The first 4 rows are patterns. Each new row is the sum of 2 different patterns, raised or lowered, with some noise. Before adding, each is slid sideways (what falls off one end comes back at the other) and multiplied by a number that may be negative. Names go in the order of the patterns.
In the rows, zero is written as 128.
Known rows, each followed by the names of its patterns:
[107 142 145 129  89 111 143 141  85 154 132 136 127 122 139 127 135 142
 119 137 147 113 180 113 135 145 125 140  80 134 123 145 129 140 114  87
 130 125 117 117 143]
z_717
[147 144 131 117 180 180 108 131 130 128 128 125 121 128 170 140  76 146
 133 132 151 110  89 109  99  76 163 118 110 114 129 119 114 132 142 137
 128 113 107 158 115]
z_970
[180 137 143 127 136 121 129 137  99  79 133 152 100 130 123 138  85 130
 146 125 152 139 102  96 148 125 127 137 115 142 127 108  91 123 124 133
 177 152 160 167 132]
z_5
[121 132  95 138 139 137 128 119 119 102 106 148  77 127 180 127 131 104
 119 123 133 113  76 133 144 128 147 130 117 125 128 135 129 132 136 131
 137 133  76 107 121]
z_522

New rows, each followed by the names of its patterns:
[153 162 129 142 136 141 169 142 147 151 163 174 140 157 117 129 111 153
 184  86 141 135 147 140 152 140 139 204 196 101 141 175 149 169 124 154
 130 109 109 153 129]
z_970 z_5
[156 100 116 116 177 187  83 144 144 141 133 121 117 109 154 162  33 149
 185 137 157  93  86 109 108  67 118 127 129 118 151 124 109 133 146 147
 134 122 119 164 128]
z_970 z_522
[140 148 112 139 111 122 119 131  89 120 106  83  76 121  96  61 125 107
 118  84 113 125 114 127  93  88 123 114 108 109 103 115 144 121 116 118
  87 115 125 155 127]
z_970 z_5
[ 61 108 119 107 107 124 157 106 122 114 105 104  90  90 128 102 119 115
 124 117  95 120  95  88  87  48  77 151 105 112 102 104 103 103 121 122
 121 119 102 104 138]
z_970 z_522
[102 156 148 152  88 182 198 121 165 152 113 109 156 132 137 182 136 112
 152 124 107 152 122 114 172 141 128 205 135 177 136 154 130 138 136 151
 155 110  78 127 187]
z_970 z_5
[162 136  80 148 143 143 171 132  85 153 108  49 163 122 132 125 137 121
 131 172 142 129 133 105 114 166 122 148 141 134 119 171 176 109 132 172
 147 138 135 123 156]
z_970 z_522
[ 97 109 105 120 107 126  93 125 107 104 121 120 109 117 125  88 136  98
  83  82 137 120 101 132 161 110 132 107 145 120 111 110 109  93 118 108
  74  89  69 137  85]
z_717 z_5
[118  93 152 152 163 118 113 150 121 140 135 179 131 105 121 133 113 170
 174 116 127 174 165 131 123 136 151 167 137 132 129 120 121  66 112 132
  90 143 107 106 112]
z_970 z_5
[129 120 157 134 137 113 115 174 119 104 118 117 110 144 139 126  96 114
 131 126  96 132 123 178 144 127 139 120 160 125 109 122 138 124 165 140
 148 117 170 132  48]
z_717 z_522
[147 152  68 154 112 130 148  97 151 102 144 128 137 124 116  98 118  84
 127 173 122 146  90 133 141 139  85  66 148 158  96 170 136 127 128 127
 147 133 142 151 126]
z_717 z_522
[129 155 142 134 131 119  91 126 127  96  84 137 122 114 136 120 103  84
 135 143  91 156 133 111 103 132 128 122 133 125 126 129 123  88 156 111
 132 166 136 152 115]
z_717 z_5
[111 111 165 105 152 157 117 159 165 184 120 126 138  86 131 118 133 127
 177 125  40 146 127 122 139 121  70 119 113  75 128 102 121 120  92 137
 115 136 140 130 134]
z_717 z_970
[110 120 122 141 132 121 138 149 141 103 158 135 131 113 189 157 102 131
 112 118 144 146 107 129 152 128 103 126 130 143 166 120 108 113  73  78
 126  93 112  80 121]
z_970 z_5
[124  59  68  89 120  80  74  81  47  65  53  32  61  56  62  84  97  76
  81 126 117  93 132  80  59 109  78  80  71 161  91  20 101  65  75 127
  99  30  68  59  29]
z_970 z_5
[ 80 102  67  91 141  77  56  75  79  77  84  95  31 107 118  91  69  76
  96 100  52 119  95 102  95  86 108  93  59  88  78  94 110  52 146  85
 102 107  82  95  27]
z_717 z_522
[136 139 174 123 130 162 166 126 182 178 145 125 152 161 147 164 152 134
 155 169 118 160 159 145 174 140 114 116 130 116 174 176 156 162 176 147
 175 157 168 154 156]
z_970 z_5
[147 169 132 149 116 113  88 122  54  48 146  85 122 119 134 128 144 129
  82 143 224 109 106 152 108 153 162 186 159 169  99 120 140 166 155 124
 149 129 110 132 119]
z_970 z_5
[108  78 107 105 103 111  92 122 112  92  66  87 123 126  48 129  89  95
  98 104  70  62 121 110  92 108 116  91 145  89  76 105 136  97  63 101
  80 127 130 124 111]
z_717 z_970
[124  81  98 117  80 112  67 115 116 132 134 146 109 152 151 131 117  98
 167 127 131 110 175 160 102 116 100  99 147 160 107 127 117 114 133 104
 121 135 156 165 142]
z_5 z_522
[142 164 136 128 140 142 114 132 110 115 135 164 118 125 105 144 108 131
  86  92 143 118 125 123 118 134 125 115 108  84 171 109 113 125 103 168
 148 142 135 161  95]
z_717 z_970
[133  87 110 125  74  84  84 107 101 118 108 116 101  78  83  96 129  86
 114  89 102 128 131  90 110 147  94  81 134 118 110 111 111 113  96 105
 116 108 126 102 103]
z_717 z_970
[122 125 107 130 153 125 131 118 108 125 134 111 132 106 109 115 136 128
 105 109 182 120 123 121 117 147 107 113 109 112 131 120 127 146  74 166
 115  72 122 111 166]
z_717 z_522
[111 108 144 141 174 138 122 126 137 153 157 122 130 117 142 144 135 144
 144 146 137 127 126 151 128 194 167 148 142 169 198 121 134 136 142 148
 146 158 159 149 190]
z_970 z_522
[145 121  85  99  89  97 116  82 126 101 130 129 115 161 101 152 176 115
 110 109 124 122 127 159 129  95  93 101 109 136 138 116 107 133 128 133
  80 109 150 163  91]
z_717 z_5
[105 123  74 104 139 116 137 144 129 109 191 206 106 111 149 125 129 117
 152 125 150 138  64 133 150 153 131 114  95 104 112  72 157 132 139 117
 131 115  77 111 114]
z_970 z_5
[125 126 142 146 149  95 138 123  73 115 111 153 115 136 129 136 141 105
 118 130  75 138 134 129 121 110 128 117 120 129 107 124 181 128 165 117
 124 162 111 120  79]
z_717 z_522
[182 140 127 149 123 135 159 143 138 156 165 147 132 129 107 138 145 146
 174 153 162 165 141 174 143 147 171 159 141 145 146 142 104 138 152 123
 148 144 163 127 132]
z_5 z_522
[ 92  98 135 133 134 138 122 104 104 140 122 125 133 116 137 125  73  85
 115 115 128 130 145 150 153 126 149 121 113 106 142  81 122 165 105  94
 107 129 101 126 109]
z_5 z_522
[171  65 163 134 152  92 131 163 131 166 161 101 113 173 117 187 130 130
 165 133 128  52 137 127 158 185 171 153 134 143 184 132 139 149 122 141
 153 144  69  70 155]
z_717 z_5
[126 144 103 103 154 113  95 130 182  79 116 113 111 135  98 121 129 138
 130 115  99  88  53 104  79 101  75 100 147 114 115 110 117 100 155 194
 113 101 152 127 109]
z_717 z_5
[188 164 139 161 130 157 135 160 148 134 141 177 145 156 124 181 146  98
 143 137 151 156 140 128 164 149 147 126 134 131 135 181 141 147 126 142
 131 146 167 134 140]
z_717 z_522
[124 114 144 183 101 134 128 125 146 114 135 143 152 142 129 117 103  82
 117  99 119  95 118 151 129 129 127 133 119 163 196 128 115 159 137 126
 140 157 121 118 160]
z_717 z_5
[ 90  76  80  98  66 115 103 116 102 119 112 102 139 153 106 128 153 117
 125 103 176 107  91 112  93 109 144 162 112 103 150 107  92 102 113 148
 154 121 116 120 105]
z_5 z_522
[136  76 123  84  90  96  91 106 101 108 123  76 126 110  15 110  90 104
 108  93 132 106 144  81  83  88  93 130 106 103 106 100  85 112  81  82
  90 126 154 103  94]
z_717 z_522
